There are 4 ways to turn a row about zero (a turn may also mirror it). The second row of each pair is the first, turned, with some noise. The first 40 pairs use one turn. New pairs use 3 turns, one after the other, and a turn may come again.
In the rows, zero is written as 128.
Some pairs, each with its turns in order after it:
[125 120 127 118 122  91 149 139 111]
[119 124 146 154 117 120 131 166 134] -> q988

[ 75 128 106 206 125  96 121 112 148]
[142  43 104 106 165 119 103 135 151] -> q923

[114  57 105 135 110 141 142 178 150]
[152  71 155 192 138 103 140 129 137] -> q378

[132 122 120  93 121 124 143 158 109]
[122 151 114 120 109 136 162 137 120] -> q923

[148 142 106  99 133 174 121 111 141]
[140 119 139  90 113 130 165 136 162] -> q378

[136 106 114 120 109  84 158  92 144]
[143 148 173 129 157 122  95 127 137] -> q378

[114 102 128 104 145  50 127 102 114]
[156 109 128  92  82  68 126 142 112] -> q923

[ 50 132 143 119 156 139 144 101 122]
[114 137 168 162  86 117  79 158 123] -> q925

[100 132 121 117 131 169  95 142  93]
[136 147  67 130 151 151 118 129 126] -> q988

[121 133 141 146 109 145 127  50 120]
[ 88 159 159  95 163 143 144  94 126] -> q378

[117 135 132  98 120  91 148 171 119]
[109 155 151 144 155 107 126  88 151] -> q925

[104 167  83 140 154 129 107 157 128]
[188 132 142 146 117  83 127 124 114] -> q925

[142  70 116 175 136 119 151 147 149]
[106 107 183 158 148 161 139 112 102] -> q988

[127 143 120 148 148 133 140  64 160]
[155  95 141 154 138 114  82 104 103] -> q923

[193 115  93 132 107  98 167 151 139]
[152 121 133 129 155  61  94 155 152] -> q378

[180 147  97  50  80 101 111 170 127]
[120 146 157  63 164  94 186  67 157] -> q925

[121 119 131 151 116 163 132 106  56]
[122 159 103 137 182  79 140 106 132] -> q923

[143 160 128 140 136 137 126 111 113]
[129 130 114  98 113 126 137 138 114] -> q988

[107 147 135 130 135 140 147 146 127]
[113 116 133 130 145 138 141 146 111] -> q923

[135 166 100 206 153 126 172 154 160]
[116 102 153 115  79 182 185 101  91] -> q988

[171  75 107  88 133 125 140 120 106]
[161 153 152 146 158 112 145 178 151] -> q378

[117  81  82 123 126 107 169 120 117]
[129 110 181 156 170 126 113 165 137] -> q378

[125  69 113 106 130 107 155 109 112]
[ 76 103 153 145 154 117 136 152 126] -> q925

[139 125 144 136 133 102 101 154 192]
[129  74 154 128 116 139  87 102 146] -> q988

[130 125 131 121 141 132 124 140 123]
[131 128 122 138 124 128 110 127 116] -> q988

[123 130 162  98 164 156 121 141 143]
[104 152 177 115 125 145 123 140 109] -> q923

[136 144  76 120 112 141 150 164 146]
[131 114 102 129 119 188 167 111 123] -> q923

[136 120 159 153 139 133 126 151  81]
[151 154 119 146 164 161 119 149 133] -> q925

[109 159 138 123 206 162 119 129  84]
[104 170  76 106  95 136 101 129  68] -> q988

[135 109 120 143  92 100 164 116 169]
[126 126 164 141 149  95  85 100 148] -> q378

[105 147 120 119 115 179 133 122 108]
[144 138 148  95 118 118  85 152 130] -> q925

[129 134 103 124 169 151 152 121  98]
[124 125 136 136 148 112 160  89  89] -> q923

[ 77 115  97 140 121 134 116 137 107]
[136 123 153 136 148  95  95 137  94] -> q925

[159 126 203 125 116 142 142 130  90]
[ 90 179 131 170 125  91 120 157 133] -> q923

[108  86 130 132 121 146  74 152 120]
[147 125 152 121 155 150 115 105  72] -> q925

[147 163 125 139 121 115 125 110 162]
[134 131 125  91 128 114 101 100 141] -> q378

[142 132  87 117 123 147  50 127  80]
[123  95  45 122 180 113 125 148 124] -> q988

[107 122 170 142 194 127 101 127 178]
[156 101 143 175  77 174 128 106 119] -> q925

[106 132 121 154 135 149  50 108 181]
[165  92 126  97 145 163 159  54 115] -> q378

[135 187 123 152 155 121 108 125 103]
[123 112  88  81  90 135 136 141 101] -> q988

New pairs, each followed by its turns in order:
[125 126 111  94 130 138 122 121 151]
[110 122 109  97 131 126 113 115 136] -> q923 q923 q378

[160 142 142 142 128 123 118 128 124]
[132 141 134 121 154 157 134 115 129] -> q923 q378 q378

[127 167  97 159 129 114 109 121 129]
[140 140 153  99 147  92 131 154 130] -> q988 q923 q925

[ 96 136 168 115 138 134 131 141 138]
[131 111 138 151 138  86 130 112 118] -> q988 q988 q988

[153 108 149 148  52 120 142 128 173]
[118  53 162 131 172 124 100 152 149] -> q378 q923 q988

[141 145 129 137 178 135 115 132 124]
[152 134 111 126  88 122 105 137 110] -> q923 q378 q925

[137 134  50  96 128 126 148 117  89]
[ 90  76 138 151 180  97 123 152 132] -> q988 q923 q925

[135 115 192 154 150  75 124 136 128]
[112  72 111 143  97 165 174 155 131] -> q378 q923 q925

[170 115 115  82 117 129 129 114 132]
[136 115 100 159 126  95 107 158 147] -> q988 q925 q925

[ 92 131 133 119 105 167 143  62 131]
[152  96 135 105 112 128 135 206 138] -> q923 q378 q378

[107 138 139 153 140 130 139  89 134]
[159 108 122 149 101 154 124 144 152] -> q988 q988 q923

[174 202 135 165 123 169 156 133 141]
[132 152 131 180  75 114  84  75 146] -> q988 q925 q988

[ 67 100 177  97 135 144 107 107 206]
[172 164  56 116 141 110 167  70 134] -> q988 q923 q378

[159 124 142 138 128 130  94 147 106]
[166 126  92 130 131 136 103 127 142] -> q923 q925 q923

[ 92 102 123 126 155 134 148  52 119]
[152 102 114 158  62 116 103 165 134] -> q923 q923 q923

[114 157 133 118 127 126 119 194 109]
[ 87 130 171 166 128 106 137 155 118] -> q988 q378 q988

[141  87 143 137 172 143 109 169 146]
[154 154 112 101 132 174  85 119 143] -> q988 q923 q378

[141 113 118 113 109  84 127 144 160]
[133 152 134  99 138 136  77 101 127] -> q988 q988 q988

[171 126 126  93 169 115 104 129 143]
[137 162 136 164 132 121 107 169 155] -> q988 q925 q925

[110 116 130 131  93 125 127 107 135]
[108 102 128 121 103 107 136 119 105] -> q378 q925 q378

[114  74 106 108 127  86  63 165  89]
[114 167 173 117 109  95 120 114 214] -> q923 q925 q988

[114 143 125 120 187 121 129 118 126]
[123 140 163 124 125 135 149 163 152] -> q923 q988 q923

[ 90 122 157 130  50 130 139 128 168]
[141  84 122 123 158 103 134 186  91] -> q923 q988 q925

[129 145 186 119 151 173 135  83 129]
[171 151 104  96  97 143  93 156 169] -> q378 q925 q923

[120 113  94 145 102 143 137 132 127]
[135 106 125 141 138 149 130 120  88] -> q925 q988 q378

[ 89 148 107 124 143 117 144 136 149]
[128 146 163 114 118 129 165 144 116] -> q378 q378 q988

[ 86 139 147 172 117 118  75 131 101]
[ 83 126 131 107 146 195 157 114 119] -> q988 q925 q925

[123 123 131 127 136 139 105 124 148]
[161 145 128 127 139 121 129 133 131] -> q923 q925 q988

[128 134  67 141 194 125 142  74 119]
[178 143 179  99 170 129  90  99 114] -> q378 q925 q988

[161 111 128 143 134 191 131 117 161]
[142 108 140  89 139 124  88  87 136] -> q378 q378 q988

[125 117 135 104 152  85 133 151 132]
[135 159 141 146 129 134 119 160  99] -> q925 q988 q923

[101  75 147 124 125 109 157 128 135]
[109  96 164  86 134 120  96 131 137] -> q378 q923 q923

[129 131 139  93 124 152  99 115 168]
[141 115 134  92  91 102 111 139 115] -> q988 q988 q923

[118 125 137 132  50 140  86 155 136]
[113 162 149 165 140 165 180 143  98] -> q925 q378 q923

[131 196 142 111 134 138 206 134 112]
[189  97 185 169 132 134 136 139  82] -> q988 q988 q988

[125  98 126 126 171 132 139 142 111]
[129 114 137 150 117 166 127 108 108] -> q925 q923 q378

[128 107 127 143 154 132 121 138 127]
[126 115 125 106 109 143 137 144 116] -> q988 q988 q378

[114 159 102 114 169 111 122 145 131]
[141  95 129 144 149 111 115  90  98] -> q925 q923 q378

[147 157 106 118  98 108 118 141 159]
[134 155 130  95 104 138 121  91 107] -> q923 q925 q923

[ 74 115  94 106 182 142 101 125 105]
[169 132 178 104 158 187 133 104 135] -> q925 q988 q925

[132 121 103 144 156 156 133  95 118]
[148 126 102 115 131 161 128 148  97] -> q925 q923 q923

[153 121 194 124 110 124 121 152  98]
[147 133 151 172 142 160 111 103  99] -> q923 q923 q988

[149  50 119  50 130  78 124 190 128]
[ 87 128  83  98 208 189 102 151 188] -> q925 q925 q923

[144 119 131 109 104  84 125 126 127]
[130 130 107 141 135 175 127 107 132] -> q923 q923 q923

[ 86  95 117 125 148 123 118 123 149]
[107 140 167 109 106 111 125 104 144] -> q988 q923 q923

